The rows are grouped in 3 ways, from coarse to fine. Each group lies inside one group of the grouping before and may be the whole of it. The rows also spread widely along 13 directions, which tell nothing about the answers.
Known rows, each followed by its group in each grouping:
[ 1.48 -0.85 -1.99 -1.02  1.66  0.54  1.77 -0.56  1.35 -0.38  0.72 -0.59
  1.42 -0.72 -0.60  0.13 -1.52 -0.64 -1.97 -0.40] | J_388 J_10 J_64
[ 0.26 -0.63 -1.41 -0.58  2.79  0.61 -0.94  0.66  0.31  1.48  0.82  1.39
 -1.50  0.29 -0.22  1.55 -0.37 -0.04  0.65  0.77] | J_388 J_53 J_46
[-1.07 -0.06 -0.34 -0.38  1.45  1.62 -0.95 -0.57 -2.52  0.13  1.42 -1.79
  0.22  0.66  0.28 -1.31  1.93  0.33 -1.48  1.28] | J_196 J_163 J_727
[ 2.17 -2.56 -1.59 -0.69 -0.28 -0.05  0.13 -1.98  1.23  1.29 -0.01 -0.51
 -0.42  0.28 -0.66  0.86  2.43 -0.18  0.63 -0.78] | J_196 J_725 J_749
[-0.06 -0.07 -0.73  0.23  1.76  1.40  1.14 -0.50 -2.49  0.68  2.57  1.00
 -0.30 -1.10 -0.13  1.80  1.15  0.80 -0.56  0.93] | J_609 J_836 J_613
[ 2.13  1.22 -1.03  1.45  1.35 -1.81  1.55 -0.70  0.09  2.29  3.61 -0.42
  0.23 -2.45  0.30  1.16 -0.49  0.53  0.23 -0.84] | J_196 J_163 J_499
[ 1.17  0.36 -0.90  0.09 -0.13 -0.52 -0.10  2.80 -0.46 -0.48 -0.23  1.32
  0.99 -1.34  2.35 -0.84 -1.34 -0.96 -0.90  1.00] | J_609 J_911 J_57
[-0.90 -0.98  0.47 -0.78  0.18  1.20 -0.95  1.78  0.02 -0.04  0.65  1.06
  1.25  1.86  0.77 -1.33  0.08  0.95  0.42  0.31] | J_609 J_911 J_210
[-0.11  0.21  0.87 -0.43  0.16 -1.30 -0.27  0.38 -0.81 -0.91 -0.29  0.84
 -0.80 -0.72 -0.46 -0.84  0.05  0.09  0.66 -0.47] | J_609 J_911 J_634
[ 1.81  0.34  1.42  2.05 -0.91  1.24  0.62  2.22  1.02 -0.63  1.38  1.12
 -1.07  0.24  0.16  1.24 -2.44  0.13 -0.13  0.95] | J_388 J_53 J_527
[ 1.31 -1.30  2.13 -0.67 -1.02 -0.90 -1.40 -0.75  0.76 -0.90 -0.79  0.86
 -0.55  1.62 -1.44 -1.23 -0.73 -1.51  1.65  0.02] | J_609 J_836 J_293
[ 1.49  0.30  1.32  1.88 -2.37 -0.20  0.03 -0.74  2.08 -0.56 -0.77 -1.31
 -0.07 -0.03  0.65 -0.37 -1.45 -1.79 -0.24  0.61] | J_609 J_649 J_927
[-0.04  1.75  1.05  1.40  0.47 -0.97 -0.26  0.60  0.27  1.31 -1.00  0.86
 -3.11 -0.70 -0.31  1.24  0.47 -0.40  1.01 -0.43] | J_388 J_53 J_643
[ 1.74 -0.87 -0.59 -1.88  2.05 -2.21 -0.52  1.12 -0.18  2.68 -0.65  0.01
  0.91  0.57 -0.29 -2.24  1.47  0.57  0.90 -1.16] | J_388 J_10 J_828
[-2.04  1.66 -0.53  2.21  0.67 -0.91 -0.95  0.08 -0.69  1.41  2.36 -1.19
  0.85 -0.43  2.12  0.23 -0.93  1.30  0.89  0.31] | J_388 J_10 J_874
[-3.31 -0.51 -1.79 -1.18 -1.06  0.93  0.62 -0.55 -2.31 -1.52 -0.47  0.04
  3.54 -0.28  0.87 -0.26  1.51  1.51 -0.49 -1.53] | J_196 J_725 J_749
[ 0.26 -0.54  0.37 -0.38  0.24  1.68  1.82  0.15 -1.04  1.99 -1.36 -0.31
  0.89  0.78 -1.02  0.77  2.29  2.65 -0.13 -0.70] | J_388 J_53 J_643
[ 0.76 -0.86 -1.40 -0.41  0.16 -2.49 -0.29 -0.94  0.69 -0.06  0.42  0.15
 -0.52 -1.45  0.32 -0.12  0.48 -0.39  1.24 -0.96] | J_609 J_836 J_293
[ 1.01 -0.94  0.01  0.11 -1.96  0.38  0.82  2.09 -0.87 -0.25 -2.69  0.49
  0.53 -0.94  1.20  2.07 -0.29  2.54  1.17  0.79] | J_609 J_836 J_613
[ 3.02 -0.90  1.73 -0.61 -0.21  1.67  0.33  1.61  2.00  0.86 -2.23  1.28
 -0.44  1.67 -0.78 -0.24 -0.47 -1.47 -0.34  0.93] | J_609 J_649 J_927
[-0.21 -0.98 -0.67 -2.03  1.71 -0.01 -0.20  0.08  0.95 -1.42 -0.41 -0.22
 -1.11  0.84 -1.43 -2.76  1.64 -1.39 -1.47 -1.34] | J_388 J_53 J_527
[ 0.57 -0.92  1.23  0.89 -0.64 -0.24 -0.19 -0.70  2.37  0.82  1.29  0.09
 -0.39  1.14 -0.51  0.60 -0.86  1.29  2.14 -0.53] | J_609 J_911 J_634
[ 1.55  0.31 -0.74 -1.50  0.98  2.08  2.51  3.65  0.13  1.85 -0.67  1.12
  5.17  0.40  1.03  0.12 -2.10  1.63 -1.39 -0.17] | J_196 J_163 J_727
[ 0.04  1.42  1.58  0.00  0.95 -0.42  0.78  0.29  0.82  1.10  0.01 -0.07
  1.54  0.34 -0.36 -0.97 -1.86 -0.02  0.09 -0.37] | J_609 J_911 J_634
[-0.81 -0.37 -1.80 -0.89  1.74 -1.38 -0.74 -0.31  0.24  1.06  1.26 -0.66
  2.21  0.26  0.81 -1.94  0.07 -0.08  0.00 -1.06] | J_388 J_10 J_64
[-0.06  1.59  0.50  2.81 -0.49 -0.82  0.92  0.78  3.63  1.32  2.10 -0.69
 -0.95 -0.11  0.81  0.44 -0.94  0.60  0.78 -1.76] | J_388 J_53 J_527
[ 1.12  0.14  0.61 -0.22  0.93  0.72  1.69 -1.58  2.35  1.55 -1.01 -1.77
  0.26  0.53 -1.14 -0.23  0.11 -0.40 -0.99 -0.37] | J_609 J_911 J_634
[ 0.72  1.15  0.55 -0.10  1.38 -0.59 -0.04 -0.90 -0.09  0.50 -0.18  0.33
 -2.50 -0.73 -1.31  0.35  0.86 -2.14 -0.38 -0.33] | J_196 J_725 J_749
[-0.24  0.32  1.17  2.30 -2.66  0.22 -0.49 -0.71 -0.03 -0.97 -0.25 -1.97
  0.43  0.75  1.02 -1.26  0.23 -0.72 -0.63  0.26] | J_388 J_10 J_874
[-1.49 -1.01 -2.07 -1.54  1.17  2.18  0.28  0.52 -2.70 -0.07 -2.28  0.39
  1.41 -0.14  0.59  1.36  0.78  1.37 -0.98  1.07] | J_388 J_10 J_64
[ 0.99 -0.29  0.95  0.92 -0.43  1.10 -0.53  1.79 -0.46  0.51  0.67  2.62
 -0.95  1.28  0.28 -0.03  1.21 -0.98  0.25  0.02] | J_388 J_10 J_874
[ 1.18  0.42 -1.68  1.36 -0.86 -1.04 -0.07  1.80  0.07  1.21 -0.93  1.41
 -0.50 -1.57  2.37  0.84  0.87 -1.00  0.07 -0.22] | J_388 J_53 J_643
[-1.38  1.60  2.28  1.61 -0.45 -0.54 -2.20  1.34 -0.98 -1.70  1.95 -0.40
 -1.86  0.18  0.43 -0.48 -1.95  0.69  1.15  0.96] | J_196 J_163 J_727

New rows. What belongs after each?
[ 1.25 -0.99 -0.27 -0.31  0.34  0.68 -0.96 -0.47  1.43  2.64 -1.66 -1.36
  0.74  1.46  0.46  1.07 -0.49  0.24  1.02  1.26] | J_196 J_725 J_749
[-1.79 -0.64  0.20 -1.78  2.32  0.35 -0.64  2.27  0.13  0.03  1.13  0.30
  1.03  1.95 -0.52 -1.76 -0.07  2.97  0.86 -1.09] | J_388 J_10 J_874
[-1.71  0.78  1.13 -0.66  0.78  0.46  1.46  2.50  0.60  2.01 -1.72  0.10
  1.63  1.17 -0.45  0.23  0.32  4.32  1.41 -2.25] | J_388 J_10 J_64
[ 2.28  0.38  1.62  1.59 -0.15 -0.25 -0.24  0.74  1.72  0.99  1.50  0.41
 -1.29  1.00 -0.31 -0.45 -0.97 -1.37  0.26  0.13] | J_388 J_10 J_828
[ 0.22 -0.16 -0.77  0.60  0.92  0.47 -0.10 -1.17 -1.92 -0.52  3.75 -0.15
 -0.25 -0.77 -0.02 -0.19  0.99 -0.36 -0.94  0.37] | J_196 J_163 J_499
[ 0.86 -1.94 -2.40 -1.65  0.43 -2.13 -1.74 -0.77 -2.27 -2.57 -0.81 -0.09
 -0.67 -1.77 -0.08 -1.22  0.10 -1.60 -0.41  0.63] | J_388 J_53 J_46
[-4.61  2.93 -0.10  0.42  0.21 -1.28  0.01 -2.22 -1.30 -1.18 -1.24 -1.28
  1.06 -1.80  0.50 -0.29 -0.95 -0.46 -0.11 -1.01] | J_609 J_649 J_927
[-2.00  1.24 -0.79  0.83  1.62  0.13 -0.07  0.51 -3.05 -0.95  1.00 -1.36
 -0.69 -1.83  0.80  1.31 -1.03  2.49 -0.45  1.48] | J_388 J_10 J_874
[ 1.49 -0.67  0.77 -0.46 -0.08  0.55  1.51 -0.73  4.15  1.73 -3.17  0.01
 -1.90  0.79 -1.56  1.60  0.62  0.14  0.97 -1.34] | J_609 J_911 J_634
[ 0.38 -0.17  2.36 -0.32 -0.16  0.05  1.11  0.42 -2.54 -0.77  0.59 -1.23
  0.09 -0.01 -1.49 -1.93  1.51  2.84 -0.40 -0.22] | J_609 J_911 J_57
[ 0.18  0.98 -0.64  0.96  0.84 -3.43 -1.20  0.19  1.63  2.29  0.11 -1.14
 -1.11 -1.56  1.56  0.05 -0.49  0.71  2.30 -0.40] | J_609 J_649 J_927
[-0.23  0.10  1.65  0.99 -1.87  0.95 -0.04  0.46 -0.62 -1.12 -0.81  0.03
 -0.71  0.39  0.32 -0.34  0.54  0.01 -0.31  0.53] | J_609 J_911 J_210
[-1.97  0.37 -1.48 -0.47 -0.23 -0.14 -0.82  0.83 -0.30 -2.31 -0.62 -0.87
 -0.19 -0.88  1.48 -1.32  0.66 -0.35 -1.12 -0.42] | J_196 J_163 J_499
[ 3.93 -0.75  0.96  1.57 -2.43 -0.67  0.78  0.11 -0.68  2.27 -1.77  0.71
 -0.45 -0.29 -0.03  0.58  2.23 -0.53  0.58 -0.20] | J_388 J_53 J_643
[ 1.67  0.05 -0.36  1.79 -1.54  0.37  0.14  2.17 -0.54 -0.37  1.37  0.46
  1.08 -0.29  2.02 -1.44  0.43 -1.30 -1.64  0.39] | J_388 J_53 J_46
[-1.99 -0.64 -0.33 -1.70  3.73  1.33 -1.07 -0.96 -0.51  0.66  2.62  0.33
  1.42  2.08 -1.64 -0.27 -1.84  0.93  0.52  0.43] | J_388 J_53 J_46
[ 0.13  1.04  0.67  0.84  0.00  0.10  1.47 -1.54 -2.01  1.53 -0.82 -0.47
  1.60 -1.36 -0.10  1.99 -1.32  1.33  0.45  0.95] | J_609 J_911 J_634
[ 0.71 -0.62  1.33 -0.10 -0.28 -0.54 -1.36  0.29  0.66  0.38  0.97 -0.45
 -0.22  1.47 -0.53 -1.44  0.30  0.48  1.31 -0.52] | J_196 J_163 J_727
[-1.26 -0.35  1.44  1.36 -1.62  1.77 -1.18  1.29 -0.04 -0.17 -0.44 -0.11
  0.30  2.13  0.70  0.42 -0.63  1.59  1.08  0.84] | J_388 J_53 J_46
[-0.15 -0.57 -1.86  0.51 -1.05 -0.47  0.14 -0.62  1.12 -1.60 -0.98  0.41
 -1.49 -1.24  0.51  0.71  0.52 -1.56 -0.38 -0.98] | J_388 J_53 J_527
[ 0.56  0.60 -0.20 -0.52  0.46  0.20  1.82  0.87 -0.67  0.67 -2.36 -0.77
 -0.57 -1.40  0.17 -0.37  2.15  0.74 -1.41 -0.36] | J_609 J_911 J_57
[-0.88  1.29  1.35  0.66  1.54 -1.95 -1.67  1.14 -1.81  0.76  1.99 -1.29
 -0.37  0.26  0.41 -2.74  0.50  1.04  0.50 -0.08] | J_388 J_10 J_64
[-0.12 -1.32 -0.54  1.08 -1.81  3.22 -0.25  2.05 -1.84  2.10 -0.80  1.50
  2.30  2.26  2.54 -0.02  3.71  0.71 -0.43  0.66] | J_388 J_10 J_874
[-0.82  0.92  0.99  2.14 -1.57  0.60 -0.87 -0.84  0.76  2.01 -1.90 -2.26
  0.06  0.65  1.32  2.41 -1.07  1.32  1.67  1.34] | J_196 J_725 J_749
[ 0.66 -0.08 -0.19  0.18  2.02  1.39  0.63  0.81  0.75  0.60  1.57 -1.48
 -1.59 -0.17  0.20  0.22  0.17  1.31 -1.30  1.40] | J_609 J_911 J_210
[-1.99 -0.33 -0.73 -0.67 -0.88 -0.12 -0.24 -1.29  1.07 -2.16 -1.36 -2.67
  1.19 -0.09  0.11  0.04 -1.69  1.03  0.02 -0.41] | J_196 J_725 J_749
[ 2.45 -1.16  0.38 -0.46  0.50  0.51  0.87 -1.76  0.72 -0.38 -0.79 -0.24
 -1.91 -0.69 -1.93  2.05 -1.57 -0.47 -0.07  1.28] | J_609 J_911 J_210
[-1.57 -0.08 -0.91 -1.29  1.00  0.80  0.00  0.02 -0.48 -1.90  1.47 -0.30
  1.82  0.30 -0.01 -1.80 -0.34 -0.25 -1.42 -0.70] | J_196 J_163 J_499
[ 2.31 -2.09 -1.36 -0.55  1.98  0.04 -0.52 -0.76 -0.80  0.20  4.45  0.09
  0.83 -0.45 -0.61  1.61 -2.78  1.74  1.06  1.68] | J_196 J_163 J_499
[-1.49  0.91  2.00 -0.96  1.56  0.41  0.52 -1.68  0.39  1.43 -1.30  0.07
 -0.01  1.37 -2.23  0.42 -0.08  0.46  1.24 -0.82] | J_609 J_836 J_293
[-0.72 -0.15  0.53 -0.43  0.98 -1.01 -2.51  0.92  1.04 -1.10  0.76  1.80
 -1.61  0.75  0.30 -1.08 -1.55 -1.56  1.35  0.46] | J_609 J_911 J_634
[ 1.20 -1.80 -1.91 -2.30  0.89  1.07  2.12  1.16  0.32 -0.01 -0.52  1.97
  0.74 -0.41 -0.39 -0.60  2.79  0.05 -1.52 -1.71] | J_609 J_911 J_210
[ 1.27  0.18  0.30  0.26  0.20 -1.01  1.05 -0.66  0.56  1.84 -1.20 -0.72
 -0.08 -0.39 -1.02  0.57  0.30  0.70  0.70 -1.09] | J_388 J_53 J_46
[ 0.91 -1.07  0.98  1.61 -1.85 -1.36 -1.42  1.60 -1.23  1.96  1.91  0.63
  0.55  0.69  1.98 -1.32  2.39  2.33  2.49 -0.17] | J_609 J_911 J_57
[ 1.57  0.41  1.45  1.03  1.33  0.42 -0.62 -3.12 -0.09  2.02  1.15  0.25
 -3.21  0.39 -2.21  2.20  0.49 -2.22  0.77  0.99] | J_196 J_725 J_749
[-0.81  0.61  0.59  0.57 -0.99 -0.21 -0.49 -1.21 -1.76 -0.51 -0.44  0.98
  0.16 -0.58 -0.26  1.64 -0.81 -0.47  1.06  0.11] | J_196 J_725 J_749
[ 0.87 -1.22  2.17  0.36 -2.13  0.66  0.38 -1.39  2.32 -1.42 -0.16  1.16
 -2.16  1.53 -2.09 -1.09  2.45 -1.83  0.28 -2.05] | J_609 J_649 J_927
[ 0.63 -1.46 -1.65 -1.80  2.25 -0.90 -1.83  0.44 -0.34  1.27  0.21  0.09
  0.27  0.29  0.95 -1.54  0.70 -0.51  0.24  1.02] | J_609 J_911 J_210
[ 3.69 -1.41 -1.15 -1.13  0.32 -0.07  2.84  0.85  0.79 -1.03 -0.76  2.80
 -2.77 -2.54 -1.60  2.32  1.26 -0.79 -0.65 -1.15] | J_609 J_836 J_613
[ 0.11 -1.30 -1.90 -0.91  0.86  0.45 -1.67  0.25  0.09  0.10  0.64  0.17
  0.72  0.65  1.25 -0.42  0.21 -1.21 -0.25  0.97] | J_196 J_725 J_749
[-0.57 -0.15  1.27 -0.52 -1.99  1.28  0.67 -1.69 -0.83 -0.33 -2.38  1.11
  0.91  1.35 -1.37 -0.77  2.74 -1.70 -0.32 -1.96] | J_196 J_163 J_499
[ 2.11 -1.02  0.11  0.98 -1.74 -0.42 -0.06  1.90 -2.85  0.87 -0.91 -0.36
  0.18 -1.05  1.98  0.16  2.24  2.04  0.59  1.61] | J_609 J_836 J_293
